All groups share one centre, and each spreads out both ways along 10 directions, with some noise.
(in the rows, 128 means zero)
Known rows, each followed by its group:
[ 89 101 161 155 108 133 128 172 151 166 117  93 137 168 126 176 116 115
  78 151 148 142 120 141 140] -> k_18
[174 151 124 127 157 147 121 133 103 131 141 123 143 121 114 140 128 124
 150 112 128 136 102 128 124] -> k_18
[105  98 151  82  94 164 143 104 105 104  80 169 144 188 109 134 154  77
 139 174 143 159 112 161 166] -> k_678
[108  95  94  87 167 166  86 152  94  49 144  76 203  99 125 175  75  60
 158 107  96 120 113  90 177] -> k_957
[ 91  89  95 129 112  93 136 100  94 136 139 145 150  73 141 132 118 155
 151 101 129 109 130  92 157] -> k_909
[ 94 104 117 135 149 115  77 117  95  76 143  94 190 113 132 157  57  87
 118 140 125 127 146 102 128] -> k_450
[117 115 146  98 138 151  94 101 103  72 161 135 143 128 142 120 110  98
 124 171 139 125 146  76 144] -> k_909
[161 121 136 129 161 134 110 133 134  88 178 104 171 128 156 157 103 111
 140 126 116 132 109 111 107] -> k_898
[131 112  96  98 120 135 111 128 116  40  95 129 139 122 111  95  74 105
 132 151  99 135 130 110 157] -> k_678
[122 134  37 163 171 101 119 226 104  24 106 102 173 123  78 160  89 145
 125  66 114 131 140 124 161] -> k_909
[ 76 112 103 121 108 159 131 115  91 111  82 149 144 122 132 147 165 119
 115 117 157 124 164 135 179] -> k_678
[151 127 146 123 129 156 105 150 150  97 133 116 131 150 118 115 112  94
 107 165 119 142 114 137 122] -> k_898
[118 118 158 122 168 130 121 110  88 148 163 146 190 156 119 196  75 100
 172 150 105 145  76 138 112] -> k_18
[142 108 118 125 127 130  93 149 133  70 140 115 148 114 142 119 113 114
 118 130 136 126 123 131 125] -> k_898
[ 69 129 179 112 146 101 149  90 141 207 190 170 114 153 150 155 140 134
 163 152 118 105 123 101 100] -> k_909
[139 156 148  81 122 150 125  98 137 156  96 180  98 158 109  87 152 100
 161 161 112 129 100 200  85] -> k_957
[133 116 174 113 160 109 127 121 135 158 207 132 143 147 138 156  71 141
 160 163 106 127  81  70 113] -> k_678
[ 58 112 112  74 157 138  81 146 109 117 158 148 178 127 114 170 138  91
 181 110 135  93  93 167 128] -> k_957
[165 127 152 140 138 127 132 123 125 197 164 130 137 113 129 140 114 140
 152 125 109 134  69 132 110] -> k_244
[157 119 140 116 153 162 104  91  90 103 164 131 190 115 169 171 137  91
 152 128 136 134 113 133 109] -> k_898
[174 116  89 103 118 184  98 100  63  81  83 112 186  66 115 111 123  72
 157  97 118 142  96 150 173] -> k_957
[122 151 134  95 176 134  67 192 137  38 169 127 120 161 105 123 142 113
 108 136 169 116 148 119 119] -> k_957
[ 95 124 168 125 137 138  91 172 156 132 164 147 139 174 121 147 120  96
 101 176 137 131 111 155 100] -> k_678
[115 191 102 100 236 136 122 174 111  24 161 137 130 178 101 176 119 120
 158 105 109 116 177  84 125] -> k_18
[139 154 153 118 148 159 140 112 142 146 150 125 109 138 160 150 171 114
 137 118 131 121 152 118 107] -> k_898
[145 108 146 177 130  62  93 142 112 129 192 187 154 134 123 118  50 193
 107 168 145 150  80 115  98] -> k_957
[111 151 105 137 213 118 149 165 102  96 160 136 179 168 106 217  74 128
 173 106  72 138 118 104 126] -> k_678
[147 112 136 108 119 183 101 117  90 109 151 182 149 123 131 135 160 121
 130 150 149 141  87 131 167] -> k_450
[ 81 120 127  95 121 119 152  92 109 142 110 178 116 137 125 133 149 149
 168 127 129 117 128 133 150] -> k_678
[122 102 115 150 133 136 123 111 106 134 164  92 148  60 162 151  97 153
 118 105 121 113 143  46 179] -> k_678
[130 148 132 153 137 172 102  81 141 181 144 127 129  80 172 121  62  95
 114 154  63 116 130 120  91] -> k_678
[140 130 126  90 117 164 103 104 124  87 112 130 105 106 134  85 119 110
 115 155 128 125 143 109 153] -> k_909
[131 129 118 167 122 148 128  88  87 146 135 101 168  80 147 135 173  80
 115 102 148 132 169 100 132] -> k_244
[119 132  84 136 129 121 148 146 121 119 104 125 120 105 120 132 125 156
 134  93 109 119 140 119 155] -> k_450
[141 139 157  99 134 120 149  94 137 172 169 136  72 117 138 113 170 175
 156 119 150 108 131  77 142] -> k_678
[ 93 101 117 139  93  89 145 133 146 183 126 140 132 114 121 121 111 154
 139 122 104 114 103 131 128] -> k_909
[137 143  82 150 175 126 121 150  88  75 135  80 156  93 121 166 101 130
 134  79 126 126 159  82 156] -> k_450
[105 122 115 113 110 136 165 111 115 141  80 168 141 146 107 139 129 117
 158 132 103 135 114 169 146] -> k_678
[160 143 109 142 145 176 131 155  94 119 104 122 167 133 111 174 128 111
 131 100 122 153  99 158 155] -> k_244
[151 147 126 158 172 150 120 177 107 137 167 103 152 125 120 191 152 136
 124  89 149 132 123 115 134] -> k_450
[133 124 141 129 150 114 108  94  88 152 180 153 177 112 130 145 115 103
 162 133 122 129  96 132  93] -> k_244
[ 95 108  87 112  84 208 147 109 109 121  36 102 152 103 137 143 148  53
 121 105  98 133 154 158 190] -> k_957
[ 94 156 114  70 145 142 129  82  84  87  93 186 122 146 113 113 187  96
 173 131 146 122 159 157 125] -> k_909
[ 98  91 120 111  98 146  92 103  88 115  99 165 174 125 123 130 115  91
 127 158 139 138 107 177 140] -> k_18
[115 105 193  90 112 155  78  62 107 167 179 170 130 121 153 110 149  98
 136 187 173 119 102 136 106] -> k_450
[164 187 140 106 195 147 161 110 128 119 162 110  98 141 131 154 118 136
 165 108  94 125 152  60 123] -> k_18
[125 137 147  98 178 117 127  93  88 140 156 143 149 144 123 171  98 129
 184 130 126 132 102 120 120] -> k_18
[ 46 102 126  82 156 107  94 121 127 114 193 141 128 105 157 157 101 148
 161 128 127  79 135  65 144] -> k_957
[180 139 115 104 150 132 128 155 142  66 152 138 113 131 111 102  78 147
 147 140  89 139  89  86 144] -> k_450
[115  87 128 142 118 150 102 167 119 119 139 120 160 117 132 158  92 131
 102 139 133 136  95 123 167] -> k_244
[ 77 139  95 138 163 124 133 166 112 105 134 135 136 142 107 176 106 143
 125 106 117 120 152  97 160] -> k_898
[ 91 102 131 100  96 127 128  59 103 151 129 163 125  91 151 101 147 130
 147 139 139 113 134 114 148] -> k_909
[ 56 156 102  93 196 158 149 151 121 115 139 120 132 142 129 212 150 109
 178  74 101  92 166 108 147] -> k_957
[168 123 125 156 113 150 107 206 135 117 117  81 135 131  84 115 105 108
  80 133 124 151  99 124 152] -> k_898
[111 119 112 126 116 188 132 158 119  91  68 129 148 151 122 159 110 103
 100 132 114 146 138 143 178] -> k_244
[102 112 131  93 132 156 110 134 139 115 129 115 135 131 125 136 114  80
 143 141 104 116 116 129 140] -> k_957
[ 88 102 138 138 117 173 120 124 132 101 136  83 136 121 166 156 106  98
  76 154 133 125 181  57 186] -> k_450
[ 89 122 150 156 102 121 152 161 176 204 114 110  97 152 130 151 134 145
 101 133 123 122 122 144 134] -> k_18
[ 97 147 135  90 165 125  92 147 104  98 154 183 137 169  96 139 129 120
 152 144 143 120 116 155 106] -> k_898
[ 63 114 167 124 154 136 101 157 138 145 172 155 165 179 125 188 115  93
 129 166 130 120 102 148 105] -> k_957
[133 129 148 114 140 168 127 102 114 116 131 132 145 146 132 144 101  90
 130 163 108 145 126 104 139] -> k_957
[ 90 110 125 118 133 111 107 129 126 125 174 172 149 123 134 126  90 135
 138 151 105 111 100 117 113] -> k_18
[155 120  85 159 118 113 131 167 131 129 126  89 118  75 116 109 116 167
 113  79 123 122 123 101 158] -> k_909
[ 55 126 120 130 134 113 123 136 120  86 131 177 123 159 139 140 108 151
 101 159 146 118 178 101 143] -> k_957
[136 118 146 128 135 131 141  91 121 179 166 121 133  98 148 150  96 144
 149 128 104 123 107  80 138] -> k_18
[210 137 145 105 121 187 141 191 161  89 172 166  80 147 118 101 148 178
 119 151 112 152  69  75 184] -> k_450
[183 119  69 127 131 114 119 138  94  67 110 111 166  81 105 108  56 131
 154 100  77 145  90 115 153] -> k_898
[158 110  98 157 100  97 144 147 159 145 131  74 112  71 129  91  89 160
 104 109  95 122 118  83 151] -> k_244
[128  89 128 172 135 120  91 162 116 129 193  93 186  94 137 169  88 131
 101 126 138 133 103  82 147] -> k_244
[117 149 109 123 141 124 109 133 112 122 105 119 130 119 108 122 146 111
 135 105 142 120 146 164 108] -> k_450
[ 77 110  88 165 136 108 131 159 119  91 127 114 184 120 121 159  79 106
 117 123 101 130 149 100 139] -> k_244
[142  85 114 131 121 143 102 118 109  71 132 122 202 104 156 150  79  84
 132 141 106 144  96 131 134] -> k_898
[140 146 120 108 145 114  85 116  93 108 142 165 152 124  97  89 164  89
 153 124 150 125 110 178  76] -> k_244
[118 118 164 105 144 130 106 101 113 149 174 165 151 137 139 147  98 121
 157 168 118 123  90 122 109] -> k_244
[102 130 160 102 133 153 153 118 125 131 118 150 123 184 118 158 167 105
 140 151 137 142 131 134 143] -> k_678
[116 134 146 122 152 121 173 111 134 125 138 123 149 173 118 156  92  81
 158 151  71 143 131  87 125] -> k_909
[ 54 106  97 112 132 135 138  98 100  88 118 156 147 112 153 155  82 132
 139 134  99 116 164  76 179] -> k_450
[116 136 109 119 102 111 174  83  97 162  81 158 138 121 101 109 217  96
 172  92 136 130 139 166 125] -> k_909
[ 96 100 114 132 109 123 108 151 117 114 109 122 143 124 120 129 115 133
 112 134 147 124 130 141 155] -> k_18
[177 114 137 153 136 136  80 161 100 141 186 109 164  90 121 141 162 145
 113 106 180 125  89 132 138] -> k_450
[127 140 128 111 167 153  95 134  98  69 150 144 163 148 135 159 146  93
 145 128 149 128 135 142 114] -> k_898
[132 132 140 119 138 166 100 138 114 103 140 135 138 138 128 141 131 103
 110 141 144 134 127 135 134] -> k_909
[ 62 129 134  96 134 133 158  67 136 135 133 161 109 133 169 148 112 130
 153 145  93 106 165  88 136] -> k_898
[136 157 152  98 156 156 120 107 131 111 154 136 114 143 153 136 178 110
 138 131 147 117 157 125 107] -> k_898
[146 141 117  98 123 147 138  95 132 137 120 127  71  81 147  96 148 168
 143 105 130 108 146  87 159] -> k_244
[117 130  83 152 136 121 149 163 143  81 112  80 131 112 126 134  83 125
 108 106  87 126 174  59 164] -> k_244
[185 107 106 145 110 117 124 121 112 141 133 103 153  73 117 106 101 133
 142 103 114 141  83 115 143] -> k_909
[129 107 141 134 136 122  91 178 125 113 161 138 162 157 104 138 117 115
 119 146 148 136  84 158 117] -> k_678
[174 108 172  99 106 156  92 137 154 115 179 150 106 127 135  83 129 137
 107 184 141 134  81  93 148] -> k_450
[140  86 156 113 104 151 103  94 124 115 135 122 152 122 135 109  55  91
 115 192 104 146  92 103 138] -> k_18
[106 108 163 141 126 154 128 130 135 171 139 133 163 167 131 179  95  86
 123 165  95 148  91 145 118] -> k_18

New rows. What belongs after each?
[ 99 133 132 129 113 163 150  74 117 123  89 131 146 138 137 129 130  50
 121 158  97 141 171 116 134] -> k_244
[137 156 119 159 134 148 170 118 123 142 116 116 101 123 139 148 128 153
 110 111 119 136 175  76 158] -> k_957
[125 137 129  69 140 144 102  75 107  65 115 141 118 121 128  82 102  88
 150 161 119 119 153 113 123] -> k_450
[155 129 117 100 159 124 109 125  84  86 124  93 130 114 112 142 112 142
 151  96 165 134 132  99 158] -> k_18
[114 146  87 101 147 143  99 134 100  83  96 170 118 113 113 118 129 149
 149 109 134 119 129 168 136] -> k_909
[ 94  74  88 134 113  55  73 157 125  73 163 144 174  93 108  85  46 141
 127 141 115 115  94 124 118] -> k_244
[ 75 129  62  99 147 136  76 144  97   4 150 187 139  88 135  96 127 129
 120 125 131  93 180  87 156] -> k_18
[105 118 142 149 143 138 147 113  88 150 147 123 197 154 126 200 144  74
 147 127 123 147 125 115 135] -> k_909
[179 145 161  65 131 144 150  85 159  94 129 116  66 141 123  66 103 119
 149 170  92 128 140  58 139] -> k_678
[107 101 121 126  89 149 120 128 122 134  91 145 150 133 109 112  87  98
 115 169 101 141 102 153 148] -> k_898
[ 99 141 109 107 137 186 123 159 122  96  95 108 124 137 118 150 181  82
 114 100 143 118 166 146 160] -> k_957
[ 96 165 143 109 157 131 160 129 147 159 133 142  68 153 105 126  88 148
 136 147  80 119 147  63 148] -> k_898
[ 63 106 124 128  92 167 134 135 125 134  81 177 155 167 128 156 120  89
 111 164 107 142 119 173 151] -> k_450
[173 149  78 140 143 183 115 168 114  40 112  97 133  89 122 104 136 106
 100  99 117 138 166  84 170] -> k_18
[106 116 121 130 140 137 101 179 128  94 165 142 143 142 120 149 130 136
 109 133 148 121 123 111 150] -> k_450
[154 151 107 122 140 146  96 123 127 114 132 135 110  86 128  87 113 130
 131 120 119 115 125 132 115] -> k_678
[144 120 141 113 135 180 100 110 113  84 144  97 127  99 160 123 103 111
  98 149 132 129 156  54 173] -> k_909
[163 136 113 150 160 135 155 121 100 123 151  77 151  98 132 162 121 126
 143  89 107 136 143  54 162] -> k_909
[165 111 114 129 103 175  95 130  95  62  91 122 153 116 120  99 111  88
  94 154 141 161 128 129 158] -> k_957
[ 97 134 119  86 156 157  92 133 102  58 122 153 148 153 116 139 123  82
 143 147 133 123 139 138 132] -> k_957
[121 151 129 145 154 164 110 158 122 133 158 154 142 137 126 157 160 110
 122 121 133 123 129 136 117] -> k_18
[122  70 141 113 122  87  99  76  90 143 182 108 153  58 151 137  56 175
 150 129 146 114  93  53 166] -> k_18
[115 135 130 109 146 149  97 138 112  97 130 145 141 145 116 132 139  99
 126 139 141 128 144 155 119] -> k_450
[124 170 121  88 174 180 139 163 122  87  99 161 101 184 106 169 124 130
 151 126 112 131 126 149 145] -> k_244
[121 107 144 146 114 118 113 153 158 139 156 110 150 140 127 123  89 104
 103 159 105 132 103 118 111] -> k_244
[ 74 133 151 157 140 181 136  92  84 144 143 147 154 140 166 204 158 109
 100 139 163 133 182  93 163] -> k_957
[ 80 105 153 122 118 153 127 145 158 123 152 149 117 153 146 147 120 130
  98 169 127 120 138  85 157] -> k_450
[130 123 129  80 129 188 126  96 102 108 104 162 128 130 139 145  97 128
 149 147 110 138 109 124 171] -> k_244
[ 92 121 137 124 112 131 102 144 155 136 150 128 112 125 142 111 135 133
  93 144 143 104 145 120 132] -> k_678
[106 120 124 107 137 162  96 142  96  61  96 133 163 166 111 147 116  80
 119 152 148 144 139 151 149] -> k_18
[137 129 112  87 141 164 109 110 106 110 127 123 136  97 122 126 137 101
 162 110 122 121 118 126 147] -> k_957
[ 68 103 147 106 128 147  68 179 136  84 153 161 129 168 128 140 128 125
  88 171 171 118 125 141 143] -> k_244
[ 85  98  75 129  83  84 103 203 182  75 104 140 104 117 108  61  75 155
  87 148 100 110 124 139 134] -> k_18
[148 165 136 125 115 158 149 174 184 134  83 134  83 175 104  95 153  97
 107 152  92 138 130 173 101] -> k_18
[158 121 140 109 119 158 127 186 189  94  95 115 105 182 100 110  33 114
 108 182  59 153  73 139 144] -> k_244
[108 112 106 106 118 120 120 145 153 131 126 121 127 110 124 111  89 127
 143 126  91 110  99 122 137] -> k_957
[126 136 119 124  99 154 161 122 150 167 105 144  81 114 137 112 155 158
 127 118 115 119 131 122 158] -> k_450
[116 148 103 114 144 147  99 152 105  47 108 136 146 148 100 115 142  79
 115 133 135 130 165 143 123] -> k_244
[ 76 126 109 114 131  96 140 108 138 113 117 163 130 139 116 107  81 111
 149 153  71 118 136 123 114] -> k_244
[117 111 126  86 117 144 100  93 135  42 121 154 152 140 152 105  91  76
 136 175 103 131 134 137 112] -> k_898
[ 63 104 131 149 135 114  97 153 115 113 165 135 165 130 137 155 120 114
 105 138 144 113 143 112 126] -> k_244
[109 161  94 132 136 124 177 139 157 134  80 134  97 148 111 120 125 129
 137 110  77 124 154 136 121] -> k_244
[117 110 104 111 107 112 101  81  91 106 117 159 164  94 125  87 105  95
 146 146 120 124 121 138 120] -> k_244
[ 94 135 137 129 145  60 130 126 147 111 173 184  86 145 134 101  67 204
 124 163 120 111 142  75 110] -> k_957
[147 138 122 159 112 136 175 121 154 180 109  88 117 107 130 129 102 122
 122 116  76 135 126 101 135] -> k_244
[ 86  92 101 152 106 113 127  98  94 160 110 133 177  85 140 155  79 133
 136 108 107 126 117 130 149] -> k_450
[116 133 159 109 125 148 116  93 128 146 144 138 116 122 142 115 138 106
 127 159 132 123 133 107 123] -> k_244
[127 127 139 137 123 128 142 135 142 158 125 121 136 138 124 137 117 122
 126 134 105 133 108 127 128] -> k_909
[201 120 119 150  70 162 115 129 125  96  63 123 126 115 109  55 113 104
  73 166 127 171 115 152 142] -> k_957
[ 92 114 134 156 110  90 188 124 139 167 135  96 152 145 112 152 172  95
 133 117 118 134 152  93 135] -> k_909
[124 129  48 157 127 112 138 186 117  55  76 116 124 105 103 112 102 167
 105  79 119 129 158 117 170] -> k_957
[ 85 113 109 106 134 195 108 131  84 105  79 142 201 151 116 190 140  29
 151 125 110 138 118 193 147] -> k_957
[ 84 140 152 111 136 136 123 111 126 133 139 188 117 167 129 132 134 124
 127 166 141 124 143 143 113] -> k_957
[111 148 121 106 198 107 126 114 114  68 192 135 154 134 162 184  95 141
 182 105 106 108 145  75 113] -> k_898
[102 122 173 149 120 146 132 131 169 153 152 120 113 154 152 141 110 123
  81 177 120 129 148  81 137] -> k_957
[138 146  55 145 123 152  91 155  95  88  62 143 165  83 106 109 106 102
 121  98 100 130 127 201 122] -> k_678
[ 85 132  81  70 144 150  99 178 134  32  91 128 123 142  98 114 128  91
 137 119 120 105 156 149 146] -> k_957
[159 164 102 126 181  88 120 215 126 124 158 122 100 132  46 117  71 176
 142 103 100 126  89  90 137] -> k_898
[126  90 134 141  79 139 123 109 153 143 117 119 132 102 167 106 124 117
 101 142 123 123 120 136 131] -> k_898
[136 133  88 148 144  98 103 174 106  27 114 167 153 158  85 118  59 143
 111 146 120 152 125 137 130] -> k_957
[ 92 116 161 143 125 186 150 148 140 153 148 143 144 176 146 195 132 105
  99 165 112 145 121  99 164] -> k_450
[132 126 153  73 121 176  99 122 137  88 115 153 117 165 122 107  99  91
 125 190 115 141 102 144 138] -> k_244
[101 133 134 153 111 141 138 129 133 135 122 136 114 139 141 141 134 141
  93 141 137 132 161 108 147] -> k_957
[154 109 109 148  87 118 115 177 150 157 109 112 116  97  91  81 107 150
  98 129 119 131  83 148 141] -> k_898
[145 136 144 124 153  84 123 177 160 132 202 100  83 116 121 118 141 201
 130 102 158 101 122  59 135] -> k_678
[ 59  89 103 103 120 120 138  79  73 114  80 138 156 114 135 165  87 137
 158 119 130 121 146 116 180] -> k_18
[166 102 147 166 106 171 104 171 107 174 173 137 172  99 136 161 173 147
  99 119 169 147  68 140 160] -> k_450
[140 160 107  87 159 160 121  96 107  91 125 149  90 104 142 114 113 154
 156 109 110 110 156  85 150] -> k_909
[163 128 110 115 138 191 103 139  89 115 101 116 176 120 104 146 150  57
 147 108 130 148  93 185 135] -> k_957
[ 92 101 130  87 125 112  75  88 106  96 158 157 131 103 140  96 101 130
 141 157 146 102 132 112 127] -> k_450
[131 122 143 117 132 129 107 150 160 118 149 128 113 134 129 112  65 135
 110 164  97 122 104 103 121] -> k_909
[143 153 167 126 145 145 120 148 143 138 141 148 123 185 111 129 125 104
 121 165 122 145 104 156  94] -> k_957
[134 100 120 159  52 151 120 162 180 146  93  98 113  98 136  75 118 113
  55 153 108 134 121 125 159] -> k_18
[127 153 121 133 165 151 102 196 134  48 139 108 117 172 111 141 137 116
  92 130 151 133 170 111 139] -> k_957
[117 118 121 127 107 120 140 130 128 102 110 118 142 146 107 115 147  86
 125 139 121 134 145 119 138] -> k_909
[135 195 157 124 200 154 157 110 146 131 130  64  99 172 134 171 118  81
 137 126  92 125 189  86  99] -> k_450
[ 98 119 111  60 115 111 123  64 115  99 120 203 102 109 134  72  89 150
 180 156  99 106 116 119 131] -> k_450
[145 153 132 113 164 157 118 160 143  88 131 129 118 162 109 135  86 109
 130 147  93 137 122 128 120] -> k_909
[144 155 116 124 147 167 136 155 119  83  92 119 142 169  96 138 150  73
 129 123 121 150 146 145 131] -> k_909
[185 154 124 114 147 186 110 138 111  77 113 105 122 133 116 119 123  94
 120 135 125 143 133 121 137] -> k_909
[167 121 164  89 153 153 127  83  87 105 119  78 140 142 119 152  84 105
 155 141 137 151 121  91 158] -> k_18
[ 76 123 145 110 146  90 103  88 120 133 198 149 118  94 157 113 141 150
 142 135 152  91 164  63 112] -> k_244
[ 92 119 101 142 133 120  76 216 150 117 136 150 117 127 120 130  84 184
  95 125 128 105 100 166 131] -> k_909
[149 130 121 158 137 137 145 139 113 193 147 102 128  87 118 149 122 158
 131  94 118 133 105  94 160] -> k_898
[ 61 113 100  86 123 135 109 150 117  99  87 208 130 164 108 136  99 145
 151 146 117 125  92 200 142] -> k_244
[ 83  95 118 121  89 145 163 108 121 119  76 138 144 138 134 142 105 113
 117 151 103 139 142 105 185] -> k_678
[ 41  88 112 114 113 131  86 134 119  61 135 147 150 117 152 129  77 119
  96 163 131 111 166  86 160] -> k_678
[100 139  70  97 120 158 111  96  94  71  70 163 121  87 128  94 121 111
 139 119 113 116 162 151 145] -> k_678
[ 92 156 118  78 175 108 129 110 109  95 128 170 108 151 110 133 120 148
 179 118 123 105 150 128 123] -> k_18
[ 90 117 148 140 114 114 119 112 146 182 119 104 144 141 128 138  88  89
 120 155 103 123 123 157  93] -> k_450
[129 145 109 128 135 161 127 133 140 104 103 109 115 117 131 116  94 107
 111 135  86 130 152 113 133] -> k_678
[140 134 165 133 148 161 102 164 144 118 170 117 143 159 129 151 121  89
 100 161 126 140 118 108 120] -> k_18
[ 65 189 100 113 189 145 203  79  96 143  76 160 133 168 127 205 121 102
 196  95  61 125 179 139 121] -> k_450
[ 96  96 196 100  61 155 147  54 184 218 133 155  79 130 177  84 115 117
 106 217  97 120 111  98 136] -> k_450
[109 135 134 118 142 142 136  99 124 114 140 126 138 138 144 137 109  95
 136 146 101 125 152  92 122] -> k_244
